There are 6 hidden switches. A switch that is on adds its own fixed numbers to the row, and there is some noise. The rows also spread widely along 4 directions, which tell nothing about the answers.
(in the rows, 128 means zero)
Known rows, each followed by its switches (1 for on, 0 for off):
[131 129 107 109 107 125 158 114 126  71  99 124  99  97 100 147 167 116
 143]
0 0 1 1 1 0
[122 128 114  73 131 146 134 119 137  60 103 166 121 113 113 159 154  96
 144]
1 0 1 0 0 0
[136 145 109 133 128 120 188 105 150  85  71 121  83  97 118 171 151 110
 140]
1 0 0 1 0 1
[102 143 139 111 143  79 146 127 114  82 110 101 101  88  73 137 178 140
 189]
0 1 1 1 1 0
[ 94 121 141  75 122  93 187 152 146  65  65 133  82 116 114 179 170  97
 178]
1 1 1 0 1 0
[ 85 136 132 128 120  97 178 118 143  98 104 100  80 103  99 175 170 116
 161]
0 1 1 0 1 0
[139 126 141 150 151 120 182 105 153 101 113  86  88 109 124 189 143 149
 145]
0 0 0 0 1 0
[119 133 131 107 135 109 147  79 114  79 130 114  98  74  90 164 163 138
 161]
0 1 1 1 1 1
[141 136 125  95 149 134 132 116 124  64 112 130 127 110  99 156 147 137
 140]
0 0 1 1 0 0
[124 137 129  95 161 115 114  74 107  69 142 141 108  75  80 156 162 135
 163]
1 1 1 1 0 1
[123 135 130 101 145  85 150  87 111  74 109 120  87  64  84 140 172 123
 199]
1 1 0 1 1 1
[143  93 124 123 121 123 178  82 134  82 119 119  78  97 100 189 154 123
 135]
1 1 1 1 1 0
[ 78 140 141 111 144  83 166 140 130  95  87 111  85 102  84 158 179 111
 191]
1 1 1 0 1 0
[134 144 106 172 126 136 148  84 134 112 131 113 100  99  84 164 160 144
 114]
0 0 1 1 0 0
[120 148 119  70 134 142 110  84 111  62 140 144 127  76 107 145 158 123
 155]
0 0 1 0 1 1

New rows. What belongs after each?
[ 93 141 165  84 168  92 157 119 127  81 113 101  97  88 109 178 160 146
 182]
0 1 1 0 1 1
[149 110 147 125 160 116 176  98 148  80 122 108  99 107 104 193 134 150
 139]
0 1 0 1 0 0
[126 115 132 111 133 124 148  84 132  89 144 114 100  92  92 167 157 134
 162]
0 1 0 0 1 0
[ 94 146 141 109 142  82 163 156 135  79  86 117  98 106  83 154 168 133
 174]
0 1 1 1 0 0
[101 124 132 128 130  86 203 125 157  98  78 107  65 107 108 174 171 111
 177]
1 1 0 0 1 0
[133 145  80 145 101 148 130  82 127  87 130 139 111  95  78 135 171 113
 117]
0 0 1 1 0 0
[106 133 163  71 183 102 145 146 131  72 102 132 110 119  97 174 153 132
 181]
1 1 1 0 0 0
[109 130 128 108 118  97 144 110 116  77 119 119  98  90  72 137 176 128
 174]
0 1 1 1 1 0
[123 115 130 100 118 102 171 109 133  72 104 117 100 101  92 163 162 130
 154]
0 1 1 1 1 0
[ 87 159 118 115 125 126 143  95 133  95 126 131 103  82  90 165 165 112
 149]
0 1 1 0 0 1
[141 128  98 124 110 144 148  42 129  87 141 141  99  74  93 155 155 110
 127]
0 1 0 1 0 1
[125 129  88 131  92 160 142  70 135  90 140 135 105  93 103 163 164 108
 116]
0 0 1 0 1 0
[130 139 105 152 110 138 186  67 151 107 112 100  78  84 125 187 150 120
 123]
0 0 0 0 1 1
[102 134 131 139 125 106 207 134 176 103  74 103  76 116 114 191 156 114
 144]
0 1 0 0 0 0
[113 157  96 131 109 118 183 123 145  83  58 127  82  94 113 167 168  94
 139]
1 0 1 1 0 1
[127 129 114  78 118 110 151 138 124  53  84 134 113 106 105 139 161 122
 159]
0 0 1 1 1 0
[113 150 123  87 146 136 122 127 127  71 117 140 129 107 102 154 156 119
 143]
0 0 1 0 0 0
[122 123 136  80 141  85 170 132 128  63  83 115 101 103  92 144 161 134
 193]
0 1 0 1 1 0
[141 135 125 115 140 123 152  84 119  77 122 108 102  81 111 170 151 147
 142]
0 0 1 1 1 1
[151  97 100 107  94 133 166  70 137  65 120 136  89  87  94 160 159 111
 143]
0 1 0 1 1 0
[130 157  87 165  95 120 174  64 130 106 103 101  77  73  98 147 171 116
 139]
0 0 0 1 1 1
[115 156 115 116 141 117 139 132 125  82 102 130 115 106  84 145 161 132
 152]
0 0 1 1 0 0
[132 142 127 109 141 116 160 139 140  70  94 118 114 119 108 166 147 139
 141]
0 0 1 1 0 0
[119 154 106 118 133 123 116 112 113  82 123 136 124 100  69 127 165 134
 146]
0 0 1 1 0 0
[129 117 113  81 110 127 152  74 119  60 123 135 103  70 105 161 160 112
 150]
0 1 1 1 1 1
[132  97 123 115 100 105 226 117 161  73  55 119  60 105 119 190 155  99
 153]
1 1 0 1 1 0
[136 109 128 108 123 117 163  93 134  77 123 119  95  96 100 176 156 138
 143]
0 1 1 1 1 0
[109 149 128 144 131 116 197 104 146 105  88 100  72  94 128 198 159 122
 147]
1 0 1 0 1 1
[141 127  98 147  99 138 169  88 138  87 119 118  93  98 100 167 163 122
 120]
0 0 1 1 1 0
[127 105 143  76 145 104 176 103 127  58  92 128  89  86 121 190 150 121
 165]
1 1 1 1 1 1
[100 143 135 124 151  87 180 122 133  88  84 107  76  90  97 176 167 127
 165]
1 1 1 1 0 1
[ 82 148 120 113 103 107 190 116 146  93  82 111  72  88 110 177 169  97
 159]
0 1 1 0 1 1
[122 155 143 140 168 115 146 124 141  98 114 106 111 113  97 165 146 147
 158]
0 0 0 0 0 0
[149 135 100 113 123 153 130  87 121  71 140 143 127 101  91 152 150 130
 123]
0 0 1 1 0 0
[101 143 133 126 135 118 146  72 126 100 146 105  91  69  90 181 162 134
 157]
0 1 1 0 1 1
[130 122 145  56 158 110 116  80  99  48 140 131 126  67 100 159 149 147
 174]
0 1 1 1 1 1
[120 106 113  91 104 134 164  81 139  76 122 147  85  98 105 175 170  94
 146]
1 1 1 0 1 0
[147 139 117 120 142 127 156 116 137  78  99 125 114 112 102 154 153 134
 143]
0 0 0 1 0 0
